The rows are grouped in 4 ways, from coarse to fine. Each group lies inside one group of the grouping before and may be the whole of it. The rows also spread widely along 13 directions, which tell nothing about the answers.
Some rows, each with its group in each grouping after it:
[  9.0  -5.3 -10.4  13.7 -33.4   8.0  12.5 -26.1  11.1  10.4 -11.4  13.6
   8.7   9.1  -0.7  23.2 -26.2  14.4   7.1   5.9 -12.2   0.3 -14.6 -14.8
 -23.5] : vakug Z_971 Z_39 tila
[ 10.9   5.1   6.6   2.1  26.7  -4.8   0.0  -0.3  -9.1   5.7  -9.5  -9.3
   0.4 -14.1 -10.3  -9.6  16.4  -9.1   4.3 -15.8  -4.2  -3.5 -13.2  28.1
  11.9] : kir Z_207 Z_804 Liro
[  4.0   0.4 -19.6  13.9  11.5  -0.5   4.2  -8.5 -10.5  20.8 -17.4  -2.6
  -6.3 -10.3  -4.0  11.8  -4.0  -7.0   3.2  -5.0  -3.4  -8.0  -4.6   8.2
  10.3] : kir Z_207 Z_44 toki
[ -8.7   9.8  -2.2  -8.6   4.9   1.8  20.8  -2.4  27.4  20.0 -27.0  -4.4
 -14.6  22.1 -13.0  10.4  -3.0  23.4   3.7   2.5  24.6  -7.8  10.0  -2.3
   8.6] : vakug Z_134 Z_177 nonof
[-15.0  22.2  10.6 -13.2  13.9  12.3  -7.9   1.2  15.7 -18.6  -7.1   1.1
   0.3  -3.1   1.0   5.4   1.4  28.6 -11.7  -5.0  -8.7   4.1   9.5  -5.7
  -6.9] : vakug Z_134 Z_177 peva
[-18.5  -3.7  25.0  -4.6  11.2  -0.1   8.3 -35.8   9.4 -26.4 -30.0 -18.0
  15.9  -9.6 -11.7  34.3  42.3  12.0   7.1  -7.1 -21.9   4.3   9.2  35.1
  22.1] : kir Z_226 Z_267 vali
[-11.7   1.1   9.4  -7.8  16.1   9.8  -9.6 -10.8  -4.4  -0.7  -6.9   5.0
  -8.2 -12.6  -8.4   7.5  12.1  -9.8   5.0 -11.7 -13.7  -5.5  -6.9  24.2
  11.3] : kir Z_311 Z_347 nito
[  3.4 -17.7 -26.4   4.0  18.7   3.8  -0.3  16.5 -19.7   2.7  18.4 -12.8
   7.3  -6.4   8.1   3.1 -15.9  -8.1   3.5 -11.0 -19.0  28.6  15.6 -35.7
   1.6] : vakug Z_976 Z_219 Papiz
[-15.3  38.7  18.6 -28.8  15.0  15.5  13.0  13.7  42.9  29.3  -9.0   4.9
 -17.6  24.7  -7.8 -18.8  12.3  35.3   3.2  -0.3   4.6 -20.4 -11.9  -9.5
   0.6] : vakug Z_134 Z_769 met
[-26.2   4.9  10.7 -32.5 -12.1  11.8   8.0   8.4  54.4  10.7 -13.6 -11.8
 -11.8   3.0   8.9  16.5   7.6  -1.7  18.1  -1.3  -2.6  -5.4  -6.3   2.2
  32.6] : kir Z_207 Z_804 dul
[ 37.3 -15.4  40.3  11.2 -26.2 -20.1  -1.4 -29.5  -6.9 -32.0   8.1  -9.9
  26.7   6.8  25.0  10.7  30.3   9.1   2.0   3.9   6.8  -6.1   6.7   8.6
 -18.9] : vakug Z_971 Z_39 zozaz
[ 28.3 -16.2 -12.9  27.7 -10.9 -25.5   7.9  -8.9 -35.7  -1.2  -2.6  -8.6
   9.9  -5.0  13.9   7.0   3.6 -22.8  -9.8  10.1  19.5 -17.8  13.0  20.1
   7.9] : kir Z_226 Z_735 Sab
[-12.1 -14.5  -0.7  22.6 -59.1 -14.1  28.5 -18.0  20.6  21.7 -17.0  18.6
  -3.9  19.1  -2.1  29.5  15.0  18.4  19.0  31.8   0.4 -13.7 -29.1  -2.8
  -4.3] : kir Z_207 Z_464 seliz
[-13.1 -27.9  18.5  -1.3   9.0 -21.1 -10.8   7.4  -6.9 -22.1  19.0  -9.5
  -8.7  -4.6   8.6   4.0   4.1 -13.0   0.1   5.5  24.6  30.9  12.3  -5.1
   5.9] : vakug Z_976 Z_108 nepug
[  5.0   3.6  -2.7   2.9   0.7  -6.3   2.9  16.0  11.8 -10.0  -1.8 -17.8
  12.8  -8.9   8.4   1.8  11.0   7.1   0.6  -1.2  -9.7  10.1  -2.5  -3.9
   9.4] : kir Z_207 Z_464 rup
[  6.5  -3.7 -10.1  -2.2 -18.2  -8.3  10.9  29.4  12.2 -12.0  -3.7  -5.3
  11.2   2.0 -12.0  -7.5 -10.6 -12.1  -0.2  -0.2   9.5  18.2 -10.6  16.1
   6.0] : kir Z_311 Z_347 sabek
[-24.8  -5.7  10.2 -17.4   0.1  10.8  -1.5  -8.9  -1.7   2.8   9.2  18.8
 -15.7   6.5  -1.8   2.8 -15.9 -16.1  -2.5   2.8   5.0  -7.1   3.8  10.5
   1.2] : vakug Z_976 Z_108 sakuz
[-20.3  28.0 -15.8 -13.9  19.3  20.9  14.8  25.2 -14.3  11.9   1.6  15.3
   0.9  -2.6 -17.8 -34.9  -4.8   1.2 -12.2  -6.7 -39.8 -10.6 -27.4  15.4
   3.9] : vakug Z_625 Z_909 nuta
[-22.7  11.0  -4.2  -4.3 -14.8  -6.0   3.4   2.4  41.9 -14.5  -8.0 -16.7
  11.8 -22.7  12.5   6.7 -28.0  18.4 -12.6  18.9  -6.4  24.0 -31.7  -1.3
   3.6] : vakug Z_625 Z_909 nimob
[-30.5   1.5  -9.9  -1.8 -13.8  -5.7  12.7  14.9   6.8   4.7  -0.2   4.7
  -9.5   2.9   4.5   9.2   4.3   5.1  -6.6  20.9   0.0  -1.2   0.8  -7.5
  14.3] : kir Z_226 Z_267 Maf
[-14.5  12.4  -3.2  15.5 -28.5 -23.2   5.5  28.0  14.0  -3.8   1.2   7.2
  -8.0  -1.8   5.7  -3.5   2.3  20.2 -16.7  32.1  20.5   4.6 -19.2  -9.6
  -6.1] : kir Z_226 Z_821 Sus
[ 16.7  -6.4   8.7 -28.7 -13.4  16.9  16.7  24.2   8.2   4.4  22.3  -1.8
  20.9  24.2   4.3 -20.3   8.3 -12.9  20.7 -17.4 -29.4   0.0  -2.1  -9.1
   2.5] : vakug Z_976 Z_219 vesim
[ -7.2  26.9   1.1   3.0  23.1   2.9  -7.4  13.7  -9.3  19.9   4.6  13.9
 -19.6  -2.4  -1.6 -14.4  16.4  18.1 -11.3   5.7   0.3 -18.8  -8.5  -9.1
  -7.3] : kir Z_311 Z_347 sabek
[-14.5   9.4  23.3 -17.9 -14.2  15.9   5.0 -16.0  22.5 -14.8 -14.9  10.5
   3.5  13.8  -6.0  23.0  16.1   9.8   1.4  -2.5  -5.4 -14.9  14.5  19.4
   2.2] : kir Z_207 Z_464 seliz
[ -8.5   3.2  -6.5 -11.1   9.0   6.9   5.5   6.2  12.5  22.1   0.8  -5.8
  -4.5  -1.5   1.8  -1.1   1.9  -4.0   8.1  -1.1 -12.1  -3.5 -10.6  -5.0
  14.3] : kir Z_311 Z_347 nito
[  7.5   5.1  15.5  -7.4 -10.5  -0.7  -8.8  15.4  15.3 -31.2   1.5  -7.6
  10.1  -6.7   8.0  -2.8   0.7   6.0  -5.5  -7.4   1.1  15.4  -5.4   7.2
  -3.1] : vakug Z_625 Z_909 nuta
[-27.9  21.6  -6.4  -7.5  20.0  21.3  -4.6  11.4   0.0   5.7 -33.5  25.0
 -37.2  -3.3 -30.8   2.5   0.1  10.1   1.5 -19.3   1.2 -12.3  -6.2  26.0
  11.4] : vakug Z_134 Z_177 nonof
[-16.6   9.8  -6.2  -3.9  37.8  -0.8  -6.5  -8.5  -4.2  24.4  -2.0  -6.1
 -26.0  -8.3   6.1   7.5  -7.5  -4.7 -15.2   6.2  24.1 -13.6  19.7  -2.7
  13.8] : kir Z_226 Z_267 vali
[ -4.1   2.8  21.5  15.1  15.1 -18.1  -0.5  -0.6  -6.8  -2.4  11.9   6.7
   0.3   3.8 -14.3  -7.0  29.2  26.3  -7.8  13.5   2.4  21.6 -13.4 -10.8
 -23.3] : kir Z_226 Z_821 Sus
[ -5.6   8.7  -3.3 -20.5   3.9  13.3  15.7 -11.9  26.9  28.7 -18.7 -13.8
  -4.2  12.5   4.8  16.4   2.8  -1.0   9.2  -1.8   2.6 -26.7  12.5   3.3
  26.7] : kir Z_311 Z_347 nito
[ 12.0   0.7   6.6  12.2  12.1   6.4   6.2 -28.8  -7.1   6.7 -23.9  -0.1
  -1.5   9.9 -11.1  24.2  15.9  20.1  10.2 -13.9  -0.4  -9.5  16.2  -1.6
  -4.2] : vakug Z_976 Z_108 sakuz
[ 21.6   0.6 -11.6  14.9 -43.5 -13.9  18.8  -3.4  25.4 -15.0 -19.2 -22.7
  29.9  -5.7  21.0  14.7 -12.0  16.3   1.7  10.0  -5.2   2.2 -14.4  -3.6
   1.0] : vakug Z_971 Z_39 tila
[ 26.1 -12.7  -7.1  38.6 -36.1 -17.7  -3.9   6.1 -30.1 -16.3  14.0  20.0
  15.7  -4.7   4.8   4.0   1.7   2.6  -4.1  10.5  -8.1   8.7 -14.9  -5.0
 -31.8] : kir Z_207 Z_464 seliz
[  0.6  18.3  -4.8   9.0 -26.8  -5.7  11.1  27.2  -5.2  -0.4  -0.9  22.2
   4.4   3.8  -8.4 -19.5   7.2   6.0  -7.7  11.7  -9.5 -12.1 -30.0  14.7
 -11.1] : kir Z_207 Z_44 toki
[-19.6   1.0  -9.3  20.2 -37.0  -7.0  -2.7  -0.4   6.7 -18.4 -30.1   5.2
 -14.3 -11.3  15.5  45.0  16.1  16.2  -1.9  14.0   8.0 -16.2  12.3   2.6
  16.7] : kir Z_207 Z_464 seliz
[ -9.2 -14.5  17.6  -5.3  13.3 -15.4 -16.2  28.6  -2.0  -0.8  23.9  -7.7
 -26.3  -6.9  19.2 -11.2  23.2  -5.2   7.3   0.7  17.1  17.3  -6.6 -18.4
  12.6] : vakug Z_625 Z_909 nuta
[  4.5  16.0  12.9  -2.2 -17.6  -4.2  -7.4  18.4  15.6 -10.0 -11.0   4.7
 -12.7  -5.9   8.7  -8.2  -0.4   3.3  -1.2  -2.3  20.7 -16.0 -13.3  17.7
   4.6] : vakug Z_976 Z_108 nepug
[ 29.8  -3.8   3.7   8.5  26.8  11.3 -12.3 -10.0 -27.1   4.5  12.5   8.7
  11.6 -10.8 -17.3 -11.6   1.7 -14.5   7.8 -28.8 -29.6  12.8 -14.9  11.6
 -20.8] : kir Z_226 Z_267 vali
[  9.9  -6.5   5.1   4.9  15.4   1.6 -10.7 -20.3   5.8  27.3   8.2  10.7
 -14.2  -8.2  -4.9  -7.7 -23.6  -1.5  11.0  -6.1   0.6   9.0 -34.2  -0.9
 -19.1] : vakug Z_134 Z_177 nonof
[-10.3  -3.4  -7.9 -14.6  -1.9  11.9  13.1   9.5  -4.0  -1.0  13.0  -2.9
  17.0  11.3   4.8   5.0   9.7  -3.6   0.1   1.8 -30.2   0.3  15.4 -13.9
   8.2] : kir Z_311 Z_347 sabek
[-14.3 -11.9  16.0 -11.0 -14.5  -4.1  11.3 -21.0  -0.7   2.1  18.9   9.4
   6.7  17.4  12.7   2.7  -2.0   0.4  -5.9  22.1  -1.4  -8.8   3.4  -1.8
  -9.4] : vakug Z_134 Z_177 peva

New rows. What belongs after each?
[-14.1   5.2  14.8 -10.4  -6.0  -2.1   0.2  29.7  11.5 -14.2   4.5  16.6
  -5.6   7.6 -21.2 -13.1   8.7   0.9  -0.3   0.0   5.6  20.7 -15.8  12.6
  -8.1] : kir Z_207 Z_44 toki
[ 18.3 -21.5  -6.5  -7.4 -28.3  10.8  16.9  11.3  15.9   0.5  -2.1  -0.1
  13.4  26.1 -10.3  17.6  -5.1 -13.5  23.5 -16.0  -3.5  16.0  15.3  -7.3
   1.0] : kir Z_207 Z_464 seliz
[-17.2 -21.2  10.5   0.6 -22.0 -14.1  14.4  -3.3  -7.8 -15.1   4.2   5.6
   1.4  11.9  -2.1   6.7   5.7  -7.5  -5.0  17.7  10.9   8.4  -1.2  16.0
   3.5] : vakug Z_625 Z_909 nuta
[ 20.8   7.0 -11.4  15.6   4.8   1.7 -10.0  24.5 -15.2   8.4 -10.5  12.0
 -21.5   1.1 -11.7   0.1   3.9  -2.4   1.2 -16.9  19.5  -4.5   7.5  -0.9
  -2.3] : kir Z_226 Z_821 Sus
[ 47.2 -17.8   5.8  19.2 -16.3 -15.7   8.0   0.9 -21.6  -5.0  20.4  10.6
  20.4  27.6  -7.4 -12.0  -9.8   5.2  -2.0   0.9  17.8  16.4   4.9 -11.0
 -41.6] : vakug Z_134 Z_177 nonof
[ -6.6  14.8   2.1 -15.5  14.0  -1.4  -1.4  17.2  -9.6 -22.1   4.1 -11.6
   2.9   3.3  12.9  -0.2   3.4  -8.6 -31.0   3.8  21.3 -13.7  47.5   8.8
  16.8] : kir Z_226 Z_821 Sus
[  3.6 -30.3  25.1   3.2  39.9 -27.9   0.4 -30.4  -6.2   6.8   0.0 -37.6
   0.4 -22.4   7.9   5.7  40.4 -23.3  20.1  -6.1   5.5  10.1  -8.7  29.0
  33.6] : kir Z_207 Z_464 seliz
[ -5.1  -2.9  11.2  10.2  -4.1 -11.2  -8.3 -10.7  -7.1  -2.5  14.0   5.1
  -0.1 -13.1  18.8  -2.4   9.6  13.2  -2.2  13.4 -14.9  -0.6 -22.7  -7.3
 -11.1] : vakug Z_134 Z_177 peva
[ -2.3 -12.2  13.4  -2.5  10.2 -13.2   2.3 -18.7   0.6   6.9  14.7  -7.3
   6.2  -2.5   3.1  -1.0   1.0 -10.3  -3.5  13.2   6.0   6.3  -9.1   9.1
  -1.9] : kir Z_311 Z_347 sabek
[ 11.1   0.1  -0.5 -11.7  -6.7   5.6  17.4  20.8 -32.8 -10.6  18.2   6.5
  21.7  20.7   5.7 -22.6  17.6  -9.0  -5.0  -5.6 -26.0 -17.6  16.5   5.4
   1.9] : vakug Z_134 Z_177 peva
[ 41.0  -0.7   1.3  14.2 -38.1  -6.6  -4.0  -4.2  -9.7 -16.2   0.7  -2.5
  24.3  -6.9  25.9   6.4   4.7 -11.4  -2.2  -0.6  -5.6 -26.0  -2.2  18.2
  -4.6] : kir Z_311 Z_347 sabek
[ -6.9 -20.7   1.5   8.7 -22.7 -12.2  15.7  -4.0  23.1  19.7 -13.9   3.8
 -13.9  12.3 -16.9  20.7  -0.1  -0.3  21.0   8.8  20.8  15.8 -18.2   0.9
   3.2] : kir Z_207 Z_804 Liro
[ 10.2  -5.2   7.1   9.9 -14.3  -3.5  -8.4 -15.7   0.9   9.1   8.2  -3.7
  -1.3 -12.5  34.2  11.0   6.9   3.1  11.2   3.7 -14.1 -17.7 -13.6 -15.2
   1.4] : vakug Z_976 Z_108 sakuz
[-22.7   4.5   0.9  -5.4  -7.5   7.3   6.6  -6.1  -8.3  -4.6  -3.2  13.6
  -4.0   2.3   0.3   6.1  -3.2   2.1 -12.2   9.6  -8.4 -11.6  -1.3  11.5
   2.5] : vakug Z_625 Z_909 nimob
[ 11.3  -5.1  -4.4  -8.3  -8.3 -10.1  11.5  21.7  19.6  -3.6   5.2 -15.4
  19.5  -3.1  -7.2 -16.4 -16.3 -16.9   2.8  -0.3   3.3  22.7 -22.1  15.9
   6.7] : kir Z_311 Z_347 nito
[-14.4   7.7   8.9 -10.1  -5.8 -12.5  10.2  37.6   2.6 -20.5   9.5  -0.7
   5.7   7.8  -1.8 -17.1  21.8   2.6 -12.4  13.0   5.2   7.4   2.8   5.8
   8.3] : kir Z_226 Z_735 Sab
[  4.6 -11.4  -8.6  27.7  12.9  -6.1 -11.4  -7.9 -22.8 -16.5  10.1   3.8
  12.6 -12.8  -7.3  16.5  -4.6  11.5  -9.1   0.7 -14.3  36.1   4.4 -18.3
 -26.4] : kir Z_207 Z_464 rup
[ -5.1   6.2  14.2  -0.2   1.0 -10.4 -16.2   9.7  -0.2 -18.9   8.5  -0.2
  -3.4 -14.0  11.1  -1.0  11.9   1.7 -11.8   7.8   8.2   0.9  -3.1   7.5
   0.6] : kir Z_311 Z_347 nito
[ 23.3  -8.8   2.7  26.7 -21.1 -31.8 -11.2  15.7 -13.4  -7.5  11.2  -7.8
   4.9 -28.0  27.1 -11.6  17.7 -12.2   3.4   9.4  -0.1  -1.6 -36.2  10.9
   3.0] : kir Z_207 Z_44 toki
[-22.5 -18.7   4.5  -5.0   3.2  -1.2 -11.1   0.3  12.8  11.6  -4.7   2.5
 -35.3  -7.5   2.2  23.3   3.4 -18.8  17.2  -3.2  20.7   5.8   1.8   3.4
  22.3] : kir Z_207 Z_464 seliz
[  6.0 -18.5  17.6  14.5 -17.4 -19.7 -12.0  -1.4   0.3 -19.9  13.0   5.0
  -1.6  -0.2   4.3  16.1   6.8   2.6  -2.6  11.0  22.4  24.6   2.7  -6.6
 -17.7] : kir Z_226 Z_267 vali
[  2.9 -13.9   2.8   6.4  32.0   8.1 -22.8 -22.5 -13.5 -17.3   7.9  -3.6
   7.5 -20.3  -8.6  22.7 -10.0  -6.0  -3.0 -18.5 -16.4  36.7  13.9  -4.4
 -14.5] : kir Z_226 Z_267 vali
[-25.8   7.1   0.2  -8.0  13.5  -1.6   0.2  26.7   8.6   5.2   4.3   6.4
 -13.9 -10.1 -14.1 -13.3   2.6  -1.4   0.6   1.2  -6.1  16.6 -24.8   4.7
   7.0] : kir Z_207 Z_804 Liro
[-19.6   1.8  -1.0  -0.3   5.9  -6.2   3.0  -2.0   2.1 -20.2  -4.2 -14.5
  15.6 -15.9   3.8  12.2  11.4   7.5  -9.6   9.2 -18.5  11.1   0.6   6.5
  12.8] : kir Z_311 Z_347 nito
[ -6.5  15.3  -3.0   7.8 -20.6   0.9  -2.9  11.9  16.4  -2.7 -16.3  20.5
 -11.9  -8.6 -16.8   2.7 -13.2   5.8  -4.4   2.8   7.2   2.2 -28.1  20.2
  -9.6] : kir Z_226 Z_267 vali
[ -2.4   0.6   3.9 -11.3  12.6   1.6  13.4 -14.3 -15.5   1.6   4.8   5.6
   3.5  23.6  -3.4  -1.6 -11.4  -1.5 -19.0   7.3  17.4 -15.1  32.7   8.6
  -6.1] : vakug Z_134 Z_177 nonof
[-19.3 -12.4   9.2  -8.5  33.7 -13.8   3.1   8.9  23.8  15.6 -13.0 -25.9
 -24.1  -5.5 -13.4   7.6  22.4  -4.1  17.6  -6.6  23.6  27.3  -3.0   1.6
  33.0] : kir Z_226 Z_821 Sus
[ 10.9   6.9  20.1  -9.7  23.4 -10.8  -3.4  -4.2   1.2  -9.7  18.3 -12.4
  14.3   0.3   7.5 -13.4   1.2  -2.1 -19.9   6.7  14.7   6.1  11.8   5.1
  -9.3] : kir Z_226 Z_735 Sab
[ -7.9  -6.0  -8.1 -18.8  36.3  22.9  13.7 -32.4 -13.7  23.7  -7.1   3.2
  -7.2  26.7 -15.3  17.1 -21.0  -8.6  -4.8 -12.0   7.9 -10.9  48.1  -1.3
   2.6] : vakug Z_134 Z_177 peva
[ 17.0  12.7 -11.5   8.9  -1.3   4.1  -5.7  -3.9   5.9  -7.1 -19.8 -11.8
   5.5 -14.2  12.6  13.3 -12.4   8.8  -2.2 -13.0  -4.8  -7.9   3.2   5.0
   5.5] : vakug Z_134 Z_769 met
[ -2.7  -9.0   1.6   8.4   7.0   0.0   2.8 -15.8  -5.5  26.7   1.2  11.9
 -12.6   2.8  -9.3   8.8   4.0  -1.6   9.9   1.7  -2.8  -0.1 -13.5  -3.8
  -7.0] : kir Z_207 Z_804 dul
[  2.7   7.4 -27.0  -5.8  15.8  24.8   4.1  18.6  36.5  22.9 -33.4 -17.1
  -9.1  -5.4 -19.2  21.6  -3.4  12.0  29.8 -33.0 -20.1  20.6  -5.8 -19.0
  21.1] : kir Z_311 Z_347 sabek
[  4.0  23.4   9.4   5.8  -3.8 -17.7   6.0  22.8  19.3  -1.2 -22.5 -15.2
 -11.4  -8.6  11.1 -11.8  29.3  27.8   1.8   3.7  16.4 -14.9 -20.7   3.9
  15.6] : vakug Z_971 Z_39 tila
[ 11.5  31.0   2.3 -12.2  -0.6  15.6   7.1   1.0   0.6  -9.3  -1.6   8.0
  19.7  10.1   2.1 -14.7 -10.4  18.1 -20.3  -2.7 -15.4 -23.8   7.2   9.3
 -15.6] : vakug Z_134 Z_177 nonof
[-19.6  15.8  -1.6  -2.5   8.6   5.0 -28.7  10.4   8.3   0.6  -1.9   5.1
 -34.6 -24.3  26.3   8.7  -9.7   4.2  -7.4  -0.6   9.9 -13.0  -1.5  -7.2
  11.7] : vakug Z_134 Z_769 met
[  5.4   9.3   4.8   7.8   7.3  -9.7   2.9   5.8   5.5  -3.3  -7.0  -9.5
  -2.7   4.8   3.1   2.3   7.7  25.3 -10.6   4.6  19.0   6.0   6.2 -12.0
  -5.2] : vakug Z_625 Z_909 nuta
[-28.1  14.4  10.6 -16.6  49.2   7.7  -8.4  -9.3 -11.1  -5.7  -2.5  -3.8
 -11.8 -16.3  -1.3  -6.2  10.8   5.9 -13.5  -6.7 -12.5  -6.8   7.0  17.6
  14.5] : vakug Z_134 Z_177 nonof
[-13.7  16.3  -0.7 -19.2  -8.9  -1.7   8.9  18.9  30.4 -16.8 -25.2 -18.0
  -2.0  -6.4   6.9   0.2  -6.5  -3.6  -5.5  -3.0  14.3 -10.5   1.0  32.3
  33.7] : vakug Z_134 Z_769 met
[ 10.1  12.8  -1.1   3.8 -19.4   2.9  19.3  19.6   9.6  -9.2  -8.7  21.7
  13.2  22.9 -37.7 -16.3 -20.7  17.1  -4.5  -3.1   5.8  18.5 -17.4   9.9
 -31.3] : vakug Z_976 Z_108 sakuz
[ 25.2 -26.4  -5.7  33.2   5.1 -21.0  -9.7 -19.9 -10.8   8.5 -13.3  -8.2
 -10.4 -17.5  -4.3  23.0  -3.0 -13.0  12.8  -6.2  23.9  18.1  -8.7   7.6
  -1.2] : kir Z_226 Z_735 Sab
[  4.2 -10.4  18.9   0.7  12.8  -1.4  -4.6 -30.9  13.2  18.8  -4.9   7.2
 -17.6   9.1 -15.5  18.5  -5.7  -1.1   7.2  -2.5  29.7   8.3   1.9   5.8
 -11.4] : kir Z_226 Z_267 Maf
[-14.3  16.6 -23.2  16.7  27.9  -5.9   7.2 -19.7  -6.3  29.7  -8.5  -2.2
  -7.9  -9.9   1.6   9.4 -19.4  16.7 -23.9  22.5   7.4  -9.3   2.6 -13.6
  -4.2] : kir Z_226 Z_735 Sab
[ 14.8   8.2   9.7   0.6  16.9  -9.5  -0.1   0.4  -2.5  -1.1   6.6 -12.4
   4.0   4.1  11.7  -6.4   4.5  15.0 -11.5   2.1  18.9  -3.0  16.1 -11.9
  -8.3] : vakug Z_976 Z_219 Papiz
[  0.3   5.0 -17.4   5.4 -11.4   5.6  11.6 -10.6 -13.6   5.2 -10.0   3.1
   4.6  -1.1   8.8   7.0 -17.0  -4.7 -13.9   6.3  -5.8 -22.9   2.6  11.9
   4.9] : vakug Z_625 Z_909 nuta
[-31.8 -35.4 -12.8  16.7   7.4  -9.8   3.7   2.6 -22.8   7.5 -11.1   7.3
 -37.0   6.3 -10.7  33.9  21.9   5.0  18.8   2.2   9.8  19.6  17.8 -20.1
  19.2] : vakug Z_134 Z_177 nonof
